Each new row is followed by what is left after taking away its nearest point in the smallest flat space through zero that holds the last named rows.

J_910, 4 rows:
[[ 2.08 -0.64  5.98 -0.84  5.19 -2.16 -0.09 -1.03  4.52 -4.91  1.48  1.45
   0.99  0.25  1.07 -4.82 -0.11 -1.34]
 [-0.05  2.05 -0.07 -0.74 -1.53 -3.58  1.33  1.77  3.07 -0.92  2.40  1.57
  -0.78  0.37 -0.35 -3.55 -2.25  0.66]
 [ 3.02  1.75 -1.86 -0.27  5.28  3.98  0.94  1.07 -0.70 -2.14  1.42  2.86
  -1.94 -0.46  4.76  0.62  0.61  2.33]
 [ 0.73 -1.83 -2.30  2.24 -4.47  2.41  2.53  1.87 -0.23  3.81 -3.04  1.23
  -1.74  3.07  0.15  2.30  0.15 -3.29]]
New rows:
[-2.84 -1.72  1.70 -1.36  1.15 -2.91 -0.26  0.24 -2.05 -2.11 -0.97 -2.13
 -1.33  1.62  3.40 -3.99 -2.84  1.86] : [-2.59 -2.33  0.51 -0.63  0.26 -1.25  0.23  0.58 -3.03 -0.77 -2.13 -1.99
 -1.86  2.27  3.76 -2.39 -2.38  1.22]
[-3.47  0.85 -0.22 -4.15 -3.15 -2.25  1.04 -2.96  0.15  2.36 -2.11  3.90
 -2.39  0.44  1.12 -1.21 -1.85 -3.54] : [-3.01  0.93  0.13 -4.57 -0.11 -0.72 -0.02 -3.98 -1.10  1.14 -1.87  3.54
 -1.98 -0.68  2.22 -0.38 -0.88 -2.38]
[ 3.57 -4.00 -2.39  2.69 -3.00  2.13  0.06 -3.76 -0.88  3.08  0.13 -2.47
 -2.07 -0.12 -2.18  1.09  0.85 -0.34] : [ 4.06 -2.38 -1.49  1.60 -0.90  0.44  0.02 -3.50  0.76  0.74  2.39 -1.55
 -2.12 -0.92 -1.44 -1.39 -0.02  1.17]

J_340, 4 rows:
[[ 0.32  2.56  0.84  1.82 -5.36 -4.09  3.83 -1.99  4.51 -3.19  1.14  2.58
  -0.94  4.53  2.72  1.69 -2.85 -3.29]
 [ 4.56  4.19  0.37  1.31 -0.01  0.99  1.33 -1.52  1.49  3.79  0.90 -5.02
   0.12 -2.38 -1.81  0.96  4.64  2.29]
 [ 1.67  1.42  4.09 -3.58  0.13 -2.21  4.71  1.88  4.29 -2.28  2.99  0.33
   0.79  2.33  0.69  3.03 -4.14  2.28]
 [ 2.70 -2.30 -1.53 -1.64  2.07  0.86 -1.31  1.74 -0.77  0.73  0.07  3.19
  -1.99 -5.10 -0.30  1.61 -3.82  2.32]]
New rows:
[-1.79 -0.44 -0.03  2.61  0.50 -4.82  1.62 -1.71  0.43  1.69  3.62  1.25
  1.05  4.67 -1.43 -1.45  1.58  2.02] : [-0.62 -1.52 -1.14  2.26  1.61 -4.00  0.45 -1.13 -0.48  2.54  3.33  2.27
  0.15  1.92 -1.83 -1.10  0.68  3.02]
[ 0.40 -3.87 -1.10 -3.83 -1.66  4.20  2.25 -7.45  2.92 -4.63  2.23  1.11
 -1.00 -0.67  1.26 -3.81  1.06  0.19] : [ 0.90 -3.71 -0.97 -4.11 -0.93  4.75  2.10 -7.25  2.67 -3.91  2.31  0.24
 -0.81 -1.40  0.73 -3.80  1.75  0.98]
[ 1.37  1.88  3.20  1.68  2.51 -0.29  3.28  3.41  4.55  1.63  0.17  1.33
 -1.29 -0.17  1.06  3.32  2.55 -1.63] : [-0.77 -0.08  1.90  2.12  3.09  0.53  1.07  3.54  2.28  1.45 -1.13  2.31
 -1.31 -0.39  1.09  1.83  2.84 -2.70]
[ 1.38  4.53  0.58  1.26 -4.59  0.78 -0.27  0.43  2.17  2.29 -3.87  0.72
 -2.39 -3.08 -2.20  3.43  3.60  1.92] : [-2.36  1.89  1.85 -0.94 -3.03  0.82 -0.82  2.27  0.88  0.06 -4.04  1.96
 -1.07 -0.72 -1.79  2.41  1.76  1.61]

J_992 (4 x 18):
[[ 0.65  2.18  1.33 -5.70 -6.34 -1.56  2.19  1.41  3.50 -2.69  1.14  4.11
  -2.10  4.67  1.45  5.08  3.37 -3.26]
 [-2.26 -1.34  4.74  0.95 -1.70 -1.16  6.10  1.18 -1.71  4.99  0.19  8.69
  -3.12  1.11  0.76 -0.18  1.80  0.77]
 [-4.96  0.58  5.09 -1.76 -0.99  3.59  1.65  1.92  3.48  4.63  0.40  1.81
  -4.54  3.04  3.54  0.43 -4.28 -0.24]
 [ 5.65 -4.63  5.18 -1.85 -5.19 -2.11  2.06 -2.02  0.57 -3.60  1.92 -1.38
   2.15 -0.51  0.71 -3.85  0.24  2.30]]
New rows:
[ 3.73  2.20 -0.22 -1.73  3.22 -2.14 -3.78  3.72  1.17  3.84 -0.67  3.33
  1.18  2.38 -3.04  2.79  0.22 -2.12] : [ 4.85  0.20  2.11 -1.55  2.60 -1.82 -3.53  2.97  1.38  3.71 -0.15  1.77
  1.74  1.69 -2.46  0.35 -1.35 -0.65]
[-2.47  2.02 -1.02 -4.14  2.17 -2.83  3.01  2.13 -3.41  2.62 -0.14  3.54
  2.77 -1.41  1.31  3.71  1.21 -1.32] : [-1.01  0.44  0.51 -4.62  1.72 -1.84  1.59  1.19 -2.19  1.25  0.44 -0.54
  3.84 -2.04  2.08  1.38 -1.33 -0.13]
[-0.39  1.72  2.83 -0.77 -2.21 -3.82  1.84 -1.08 -2.02 -2.99 -3.86  0.82
 -3.50 -2.58  2.80  4.05  0.57 -2.42] : [-0.76  1.17  2.59  0.57 -0.30 -2.76  0.57 -1.49 -2.38 -2.36 -4.13 -1.50
 -2.94 -3.80  2.74  2.44 -1.30 -1.48]
[ 1.36 -2.80 -0.29 -0.32 -0.98 -0.54  0.79  2.84  0.24  0.81  3.98  3.49
 -3.95 -1.90 -1.16  2.30  2.35 -2.95] : [ 1.46 -3.19 -0.66  0.23  0.39  0.66 -1.10  2.33  0.64  0.46  3.89  0.10
 -3.16 -2.81 -1.01  0.92  0.25 -2.27]
[-3.09  2.85 -2.76  4.22 -3.08 -2.56 -0.70  3.65  1.32  1.73 -0.36 -2.30
 -2.91 -3.59 -0.52  2.12 -0.53 -2.81] : [-1.17  0.84 -0.49  3.93 -4.76 -3.28  0.33  2.87  1.25  0.90  0.32 -2.58
 -2.19 -4.00 -0.25  0.27 -0.64 -1.65]
[ 4.01  2.53  0.11 -2.39  1.94  3.77  1.95 -0.22  1.79 -2.89  3.30  2.73
 -3.49 -1.30 -3.75 -0.52  2.08  0.47] : [ 3.27  2.28  0.30 -1.56  3.14  4.63  1.47 -0.27  1.66 -1.94  3.11  1.80
 -3.58 -1.83 -3.58 -1.41  0.76  1.02]

J_35, 4 rows:
[[-4.03  1.52 -3.93  2.14 -0.54  0.90  0.48 -4.35  6.14 -1.57  0.03 -0.14
   0.46 -3.42 -0.39  4.97 -2.15  0.51]
 [ 0.63  2.52 -0.80 -0.56 -2.75  2.35 -0.35 -5.03  2.09 -4.35 -3.96 -3.83
  -2.09 -1.12  3.87  3.66  4.11  3.63]
 [ 4.11 -3.07 -3.03  2.38  2.54  1.95  5.11  0.28 -0.93  3.12 -1.44 -1.30
   2.46  0.26 -3.36 -2.75 -0.81 -2.75]
 [-2.11 -0.52 -2.99  1.58  0.54 -3.70 -6.06 -2.45  4.93 -3.43 -0.14  4.16
   2.35 -1.37 -1.03  2.90 -2.64  0.08]]
New rows:
[-0.64  0.39 -1.12  2.71  2.55 -1.45  3.10  3.66 -0.38  2.78  1.84  0.04
  0.70  6.08  0.94  1.28 -3.29  0.22] : [ 0.09  1.06 -1.35  2.37  1.55 -1.46  1.37  1.72  0.39  0.30 -0.05 -0.69
  0.23  6.01  2.54  2.53 -1.55  1.78]
[-1.35  0.09  1.37  0.69  3.16 -1.22 -4.05 -0.02  0.76  0.51 -6.08  1.07
  0.73  3.54 -1.02  2.40  0.11  0.64] : [-2.44  0.75  1.86  0.61  3.01  0.49 -0.90  0.63  0.23  2.45 -4.93 -0.30
 -0.15  3.09 -1.17  2.32 -0.20  0.25]
[-0.25  0.04 -0.50  0.76  2.28  2.54 -6.08  6.08  5.02  0.11 -0.04 -0.09
 -1.30 -2.55 -1.82 -6.08  0.38  0.53] : [-0.25  0.85 -0.74  0.76  1.62  4.28 -4.12  4.96  5.27  0.09 -0.75 -2.04
 -2.15 -3.08 -1.05 -5.29  1.37  1.16]

J_366 (4 x 18):
[[ 4.99  0.05  1.47 -3.76  0.19  1.98 -0.29  1.04 -3.44  3.65  1.44  2.21
   2.53 -3.68 -0.80 -1.76 -0.96 -4.48]
 [ 3.71 -0.81 -3.88 -1.32 -1.47 -1.67 -1.30 -1.21  3.13  7.91  0.93  4.47
  -1.32 -2.85 -1.97  1.49  4.55  0.44]
 [ 1.67  5.05 -3.39 -0.38 -0.15  2.88 -1.04 -0.08 -1.63  3.45 -3.29  5.46
  -0.06  0.67  3.11 -1.07  0.55 -4.83]
 [ 2.03 -1.02  1.75 -0.55 -3.06  1.12 -2.51 -2.45 -1.91  6.89  2.09  8.69
  -4.23 -0.63 -0.48 -2.75  2.25 -0.49]]
New rows:
[ 1.69 -0.01 -2.81 -0.75 -1.17 -1.79  1.61  0.04 -2.01  0.10 -6.08 -1.35
 -0.81  0.05 -2.95  0.81  6.08  6.08] : [ 2.03  0.28 -0.12 -1.49 -1.07 -0.02  1.57  0.43 -5.13 -0.93 -5.66 -0.76
 -0.26  0.08 -2.30 -1.13  4.06  4.17]
[-1.50  0.51  2.48  0.03 -2.27 -0.27 -2.09  0.13 -1.64 -0.01 -2.17  2.41
  0.02 -0.65 -6.07  0.97 -0.52 -6.08] : [-2.53  0.28  1.35  0.84 -2.02 -1.37 -1.75  0.11  0.13 -0.96 -2.56  0.82
 -0.07 -0.16 -6.28  2.18  0.05 -4.58]
[-3.48  0.14  0.18  4.57  2.47 -0.24  1.33 -2.68  2.54 -0.23 -0.82 -2.85
 -0.01 -0.37 -1.15 -0.17 -3.42  0.43] : [-1.36  0.24  0.33  3.24  2.07  0.50  0.81 -2.73  1.46  2.43 -0.25 -0.61
  0.19 -1.75 -1.44 -0.94 -3.08 -1.20]

J_866, 4 rows:
[[ 0.14  2.60  2.82  2.49 -2.61 -1.67  0.46  0.56  3.14 -0.95  1.64  1.66
   1.54  0.01 -4.69 -0.79 -3.29  2.07]
 [ 1.78  0.51  7.11  4.33 -0.18 -0.79 -0.04 -4.43  5.39  4.55  4.32  1.44
  -2.00  0.79 -0.55  1.09 -0.51  0.42]
 [-0.86 -0.74  2.57  2.89 -2.28 -6.14 -0.69  2.48  5.12 -1.44 -2.31  3.14
  -1.05 -0.40 -1.92  0.31 -3.75  1.40]
 [-1.24 -1.19 -3.13  2.69  1.66 -3.84  1.96 -4.65  3.45  0.30 -1.15  0.33
   2.12 -0.87  0.19 -0.68  1.31  0.90]]
New rows:
[-1.44 -2.97  0.64  1.63 -2.80 -0.88  2.92  0.77  2.60 -0.19  2.50  4.05
 -0.45 -1.13  0.07  3.84  1.24  0.27] : [-1.41 -2.41 -0.88  0.12 -2.53  1.15  3.08  1.19  0.26 -0.74  2.70  3.03
  0.32 -1.10  0.10  3.48  1.95 -0.01]
[ 2.27 -2.58  1.52  1.43 -2.91 -4.20  0.58  2.44  2.37 -3.29  2.74  1.76
 -2.29 -1.72  3.86  3.83 -2.30 -3.16] : [ 2.32 -0.79 -1.20  0.60 -2.16 -1.27  2.05  0.24  0.15 -3.55  4.44  0.06
  0.62 -1.82  2.61  2.64 -0.82 -2.79]
[ 1.97 -1.71  0.24 -1.32 -1.43 -3.16  3.39 -1.48  3.98  0.38 -0.10 -2.00
  3.48 -1.69 -1.11 -2.17  3.80  0.34] : [ 2.57 -1.69  1.86 -3.02 -2.13 -1.37  2.05  1.41  2.00  0.27 -0.06 -2.13
  1.73 -1.23 -0.44 -1.54  3.26 -0.46]

J_672:
[[-0.41  1.81 -0.84  0.09  3.12 -3.41  1.29 -0.24 -3.36 -0.21  0.99  3.75
   0.69  0.71  2.44  2.31  1.09 -0.87]
 [ 2.11 -2.68  2.74  2.32 -2.54 -2.06 -1.61  0.43  1.47  1.69  3.73  1.92
   0.87  2.67 -2.11 -0.71 -0.64 -0.35]
 [-0.63 -0.89  1.11 -0.58 -7.82 -1.15  2.50  1.41 -3.08 -1.63 -0.20 -1.68
   4.13  4.78  3.72 -0.15  0.08 -2.30]
 [-1.86  3.08  0.10  2.88 -0.21 -2.38 -2.33 -1.63 -3.23 -0.17 -0.24  4.42
  -2.41 -1.63 -3.08  0.70  2.99  3.69]]
New rows:
[ 3.21 -0.39 -0.36  2.41  0.26 -1.17 -1.21  0.69 -0.32  0.79 -1.06 -1.69
  1.73 -0.80 -0.05  1.38 -6.08 -0.01] : [ 2.22  0.83 -0.76  2.62 -0.23 -1.38 -1.26  0.33 -1.71  0.22 -1.96 -1.23
  1.34 -1.29 -0.10  1.62 -5.18  0.82]
[ 2.04  0.54 -0.80  1.13 -2.95 -2.20  5.38  0.18 -0.81  0.30  0.53  0.76
  1.43 -2.57 -1.38 -0.27  0.66 -0.58] : [ 2.28  0.39 -1.09  0.85 -1.52 -1.35  5.07  0.05  0.34  0.58  0.33  0.26
  0.73 -3.56 -1.94 -0.47  0.29 -0.38]
[-3.66  0.80 -3.12 -0.40  0.96 -3.60 -0.93  1.01 -4.14  0.69  0.56 -1.04
 -0.20 -0.44  2.09 -0.14 -0.14 -0.86] : [-2.57 -0.92 -2.15  0.04  0.19 -2.34 -2.10  1.18 -1.47  1.55  1.30 -2.24
 -0.65 -0.55  0.17 -1.37 -1.11 -0.61]
[ 2.14 -5.48 -0.09  1.23 -2.05  0.17 -0.54 -3.10  1.32  2.13 -1.60 -2.20
  2.35 -0.73 -1.07  3.19 -0.56  3.59] : [ 1.46 -4.11 -1.04  0.76 -0.29 -0.78  0.35 -3.30 -0.45  1.64 -2.06 -1.09
  2.45 -1.02  0.41  4.30  0.06  3.33]
[-0.48  3.73  1.88 -0.38 -0.91 -1.32  2.30 -0.22  0.27  6.08  0.47  6.08
  1.58 -0.40 -0.64  0.73 -1.79  0.89] : [-0.79  3.38  1.33 -1.69 -1.76  1.11  2.82  0.06  1.47  5.51 -1.21  3.08
  1.61 -1.09 -0.24 -0.10 -2.48  0.67]
[-0.74 -0.25  1.00 -0.80 -3.63 -3.77 -3.71  4.65  2.21  2.39  4.86 -1.26
  0.27 -1.71  0.13  6.08 -2.54 -4.06] : [-2.44  1.83 -0.45 -1.42 -2.82 -2.42 -3.68  3.98  1.18  1.37  2.31 -2.03
 -1.10 -3.96 -0.01  6.19 -1.56 -2.62]

J_24 (4 x 18):
[[ 0.56 -2.25 -3.39 -5.22 -2.77 -2.69 -0.46 -1.86 -0.51 -2.06  0.08  5.14
   4.75  0.13 -7.48  1.51 -4.72 -0.37]
 [-4.43 -0.87  1.63 -2.63  0.27 -1.28 -0.72  3.04 -3.58  5.16  4.34  6.77
   2.04  3.36 -2.69  2.11 -0.12 -1.76]
 [-0.81 -2.80  2.13 -1.13 -1.43 -2.57 -2.05 -1.18  6.57  2.09 -0.33 -0.65
   1.85  1.19  0.99  6.17 -2.03 -2.49]
 [-2.64 -5.64  0.84  1.20  1.55  0.10  1.01 -5.52 -5.19 -0.18 -0.92 -1.66
   3.05 -0.98  0.81 -1.32  2.20 -0.70]]
New rows:
[ 2.09 -0.24  4.26  0.56 -1.15  2.09  0.31 -2.35 -2.23  1.13  0.25  0.56
 -0.24  0.21 -1.21  4.15  2.50 -3.13] : [ 3.54  1.32  3.02  0.30 -1.58  2.43  0.54 -1.67 -1.90 -0.27 -0.16  0.60
 -0.96 -0.31 -2.05  3.12  1.87 -2.29]
[ 0.43  0.93  0.28 -0.12  5.60 -1.58  0.58 -1.06 -1.01 -1.70  1.25  0.14
  3.55  1.22  3.96  1.17 -2.99  1.44] : [ 0.91  1.85 -0.09 -0.36  5.38 -1.51  0.56 -0.28 -0.67 -1.91  1.37  0.53
  3.13  1.27  3.57  1.00 -3.32  1.70]
[-4.56 -2.70 -0.18 -2.36  0.21 -0.23  1.60  1.41  2.23 -0.52  1.84 -2.16
  1.29 -0.96 -4.30  1.41  1.74  0.12] : [-3.71 -1.16 -0.42 -1.45  0.55  0.64  1.95  2.22  2.18 -1.13  1.57 -3.12
 -0.17 -1.39 -3.43  0.14  2.37  0.85]
[-1.73 -1.55 -3.07 -1.44  0.25  0.50 -1.59  4.63  2.96 -0.30 -0.82 -0.07
  0.22  3.20 -0.01  0.46 -0.37 -1.92] : [-1.82 -2.41 -3.35 -0.63  0.88  1.11 -0.91  3.12  0.91 -1.21 -1.45 -1.13
  0.44  2.40  0.37 -1.14  0.59 -1.50]

J_882 (4 x 18):
[[-3.45  0.36  0.10 -0.99 -4.50 -0.73  0.59  3.90  0.72  1.56  0.25  1.54
   1.01  2.09 -2.28 -2.34 -2.74  3.35]
 [-0.70 -2.83 -3.69  0.11 -3.87 -0.06 -2.57  0.67  0.58  3.13  0.91 -0.41
   5.05 -3.76  2.80  2.24 -0.42 -0.04]
 [ 2.07 -2.77 -2.67  3.14 -2.82  3.04 -1.59  4.93  1.53 -2.24  3.42  3.13
   1.24  3.39  0.42  3.32  1.42  0.89]
 [ 0.68 -2.45 -3.30 -0.72  4.24 -4.72  3.50 -1.18  3.03  2.20 -0.86 -2.41
   0.34 -2.31 -0.12 -4.73 -1.83 -2.19]]
New rows:
[ 3.26 -5.65 -0.94 -1.21 -1.02  0.93 -3.37 -3.82 -2.59  2.90  2.00  0.45
 -0.09 -2.76 -4.03  2.19  0.70 -4.04] : [ 1.94 -4.42  0.50 -1.72 -1.45  0.46 -1.88 -2.18 -2.34  2.39  1.75  1.32
 -1.70 -0.20 -6.32 -0.03 -0.50 -2.47]
[ 0.10 -1.17  3.80 -2.56  4.54  2.33  2.50 -0.27  0.71 -3.89  0.85 -1.41
 -1.15 -0.90  0.48  2.61  0.55  0.38] : [-1.46 -2.19  2.30 -3.00  1.84  1.58  2.18  1.35  1.45 -1.99  1.16 -1.19
  1.00 -1.60  0.53  2.01 -0.85  1.48]
[ 4.81  0.28 -1.10 -0.81  5.98 -0.61  0.17  2.78  0.37  1.66 -1.71 -4.33
 -1.58  0.57 -1.56 -2.19 -0.77  3.45] : [ 3.76  0.76 -0.57 -0.91  2.69  1.11 -2.16  3.15 -0.98  2.19 -1.42 -3.69
  0.02 -0.08 -0.66  0.25 -0.43  4.53]
[-1.08  0.99 -0.95 -1.05  0.94 -2.60 -0.52 -0.24  4.29  1.88 -1.34 -3.49
  2.86  0.58 -0.22  4.27 -3.86  1.89] : [-0.10  1.73  0.23 -0.37  1.87 -1.38 -0.54 -0.22  3.80  0.05 -1.05 -2.84
  1.29  2.18 -0.62  5.10 -2.83  1.78]
[-1.01  3.24 -1.62  0.78 -1.01  3.14 -4.51  4.31 -0.24 -0.08 -2.99 -0.62
 -5.32 -1.43 -2.96 -3.10 -3.56 -0.11] : [ 0.51  1.88 -3.17  1.42  0.23  3.09 -4.98  3.25  0.16  0.04 -2.66 -1.33
 -4.47 -3.03 -1.43 -2.00 -2.67 -1.65]
[ 0.40  0.78 -0.04 -2.63 -2.54 -1.55  2.29  2.91  0.05  1.04 -1.28 -1.53
  0.27 -1.69 -1.84 -0.90 -0.54 -1.43] : [ 1.82  0.77  0.22 -1.74 -1.75 -0.23  1.59  2.48 -0.39 -0.33 -0.80 -1.22
 -0.29 -1.29 -1.21  0.83  0.85 -2.11]
